Each new row is followed by what is left after taking away its nearest point in the smallest flat space through zero that holds the last named rows.

Z_19 (4 x 17)
0: +1.52 +0.90 -0.23 -1.83 -0.12 +0.86 +0.00 -0.84 +0.37 +2.79 +1.50 +1.65 -2.77 -0.82 +1.21 -0.22 -2.00
1: +1.22 -2.28 +0.48 -3.28 -0.06 -0.35 -0.17 +0.13 +1.59 -0.71 +2.22 +2.85 -4.24 -3.44 +1.37 -0.75 -2.87
2: +1.89 +3.10 +0.69 -1.07 -1.93 -3.20 -2.52 -0.58 +3.44 +3.15 +1.17 -0.94 -0.34 -2.34 -2.39 +1.92 -2.99
3: +2.27 +1.52 +0.82 -1.83 +0.05 +1.93 -1.90 +0.94 -0.98 +0.76 +0.42 -3.63 -1.28 -0.80 +3.08 +0.29 -1.05
New rows:
-0.24 +0.37 +2.66 +1.01 -4.60 -0.68 +0.83 +0.83 +0.28 +1.38 +0.15 +0.02 -4.60 +0.44 +0.63 -1.69 -0.08 | -0.89 +0.15 +2.67 +1.89 -4.48 -0.80 +0.93 +1.12 -0.10 +0.42 -0.55 -0.72 -3.36 +1.06 +0.24 -1.63 +0.90
-2.21 +0.18 +0.03 -0.34 +1.20 -0.50 +3.15 -0.42 +0.70 +0.10 -0.44 -2.13 +1.66 +0.96 -0.75 +0.64 +2.29 | -1.24 +0.11 +0.28 -1.79 +1.06 -0.39 +2.70 -0.42 +1.24 +0.62 +0.49 -1.69 -0.06 -0.31 +0.07 +0.56 +0.92
-0.21 +3.63 +0.45 -0.51 -2.56 -0.55 -3.35 +0.19 -1.24 +1.13 +0.87 -0.60 -2.88 +2.43 +0.80 -0.67 +3.90 | -1.05 +1.70 +0.52 -0.58 -2.48 -1.51 -2.82 +0.39 -0.57 -0.77 +1.00 +0.92 -3.12 +1.60 +0.10 -1.04 +3.94

Z_228 (4 x 17)
0: +0.91 +0.73 +1.15 -3.66 +0.21 +0.45 +5.54 +3.94 -0.10 -2.10 +0.17 -6.57 +1.07 +2.15 -0.24 +1.98 +6.57
1: -2.12 -0.10 +4.80 -2.89 +1.79 +2.37 +6.57 +4.82 +1.69 +1.60 +1.55 -1.18 +3.21 -1.25 -3.21 +0.15 +6.46
2: -0.58 +0.67 +2.30 -2.91 +2.56 +2.26 +6.57 +6.57 +4.68 +5.06 -2.74 -0.18 +5.12 -0.72 -3.29 -0.18 +6.44
3: -1.47 -1.63 +1.70 -4.32 +1.29 +3.18 +5.38 +6.05 -0.30 +3.74 +0.75 -4.55 +1.72 -1.81 +0.35 +4.45 +6.57
New rows:
+3.24 +0.53 -1.81 -0.68 -2.58 -2.18 -1.79 +2.37 +1.28 +1.69 -0.91 -1.08 +2.43 +0.62 -0.47 +2.01 -1.60 | +1.71 +0.13 +0.72 -0.49 -2.57 -1.76 -1.21 +1.66 +0.31 +0.37 +1.76 -0.29 +2.10 -0.28 -1.49 +1.38 -1.36
-1.35 +1.26 -1.47 +3.79 +1.10 -0.03 +0.05 +2.83 -0.61 +1.13 +3.78 -0.18 -0.86 +0.28 -3.63 +2.31 -1.28 | -0.47 +1.82 -2.28 +3.75 +0.97 -0.58 +0.09 +2.87 -0.16 +0.64 +2.78 -0.81 -0.74 +1.24 -3.50 +2.08 -1.16
+1.49 +1.64 +0.57 -4.60 +0.17 +1.05 -3.07 +1.04 +0.10 +1.73 +0.94 +0.07 -0.03 -2.17 -0.54 +0.52 -0.25 | +1.92 +2.30 +0.79 -4.29 -0.04 +0.36 -2.95 +0.39 +0.28 +0.15 +0.98 -0.03 -0.08 -1.25 -1.02 -0.46 -0.30
+0.02 -1.55 -1.42 +1.00 +4.60 +0.00 -4.60 +1.89 +2.45 -0.68 -0.18 +0.17 -0.10 -1.47 +1.41 +1.80 +0.40 | -0.09 -1.01 -0.08 +0.88 +4.54 -0.33 -3.47 +1.69 +2.44 -2.58 +0.74 -0.28 +0.05 -0.80 +0.45 +0.87 +1.34
+4.60 -0.24 +1.18 -0.44 -0.30 -1.91 +0.57 +0.40 +1.65 -3.40 -0.33 +1.90 -0.44 +1.62 -0.63 -4.11 -1.32 | +3.37 -2.08 +0.95 -1.48 -0.08 -0.21 +0.39 +1.76 +0.23 -0.54 +0.57 +1.15 -0.97 -0.55 +0.92 -1.18 -0.90

Z_896 (4 x 17)
0: -2.11 +0.18 -2.58 -1.69 +2.48 +4.25 -1.75 +1.97 +1.21 +0.13 +5.01 +0.53 -0.61 +1.64 -2.31 +0.65 +0.71
1: -2.35 +0.63 -0.16 +0.01 +2.23 -0.05 -1.91 +0.75 +0.28 -4.41 -1.22 -1.79 +0.55 -0.25 +0.95 -3.58 +4.04
2: +2.58 +2.42 +1.60 -0.29 -0.21 -0.40 -1.55 +0.66 -0.18 +2.59 +2.89 +0.33 -1.42 +0.68 -0.31 -0.52 +0.73
3: -0.12 -1.89 -2.54 -2.53 +2.77 -0.12 -0.69 -0.17 +3.60 +0.93 +2.17 -3.05 -0.23 -3.29 -0.12 +0.91 +1.34
New rows:
+3.97 +0.12 +0.18 -0.32 +1.14 -0.20 +1.40 +3.45 +0.24 -0.99 +1.48 -1.31 -0.43 -0.12 +1.28 -0.04 +0.89 | +2.93 -0.62 -0.26 +0.12 +0.70 +0.42 +2.24 +3.31 -0.28 -1.79 +0.45 -0.62 +0.11 +0.41 +1.10 +0.47 -0.06
+1.79 +0.05 +2.41 +2.60 +0.47 +2.22 -1.20 -0.80 -0.39 -3.12 -0.02 -0.53 +0.94 -0.24 +2.63 +2.61 -0.84 | +2.00 -0.08 +1.97 +2.04 +0.95 +2.43 -1.46 -0.69 +0.26 -2.48 +0.98 -0.89 +0.71 -0.62 +2.39 +2.95 -0.72
-1.26 -0.77 +1.47 +2.48 -2.43 +0.00 -1.01 -1.75 -4.60 +0.93 -1.37 +1.29 -0.92 +0.08 -0.73 -2.33 -0.73 | -1.48 -1.80 -0.21 +0.88 -0.66 +0.38 -1.56 -1.64 -2.46 +1.58 +0.43 -0.33 -1.14 -1.58 -1.06 -1.69 +0.03
+1.14 -4.40 -0.04 -0.12 -0.58 +2.81 -4.60 -0.32 +0.19 -3.15 -4.60 +1.20 -0.61 +0.30 -1.36 -1.51 +0.33 | +3.12 -3.79 +0.43 -0.66 -0.89 +2.36 -4.86 -0.36 +0.66 -0.53 -2.75 +1.22 -1.45 -0.04 -1.65 -0.65 -0.20
+0.88 +0.63 +0.88 -0.40 +0.99 -0.65 -1.44 +0.55 -0.11 -0.76 +0.91 +1.13 +0.29 -1.38 +1.69 +0.36 -0.85 | +0.29 +0.19 +0.50 -0.31 +0.92 -0.22 -1.08 +0.53 -0.22 -1.12 +0.60 +1.40 +0.54 -1.18 +1.53 +0.68 -1.28
+0.29 +1.63 +2.23 +1.77 -3.37 -3.91 +0.74 -0.85 +1.43 -1.29 +3.99 -4.60 -0.98 -0.20 -1.45 +3.13 +0.75 | -1.76 +1.06 +1.36 +2.14 -3.19 -2.36 +1.08 -0.48 +0.85 -3.07 +3.38 -3.81 -0.35 +0.92 -1.92 +3.13 +0.43
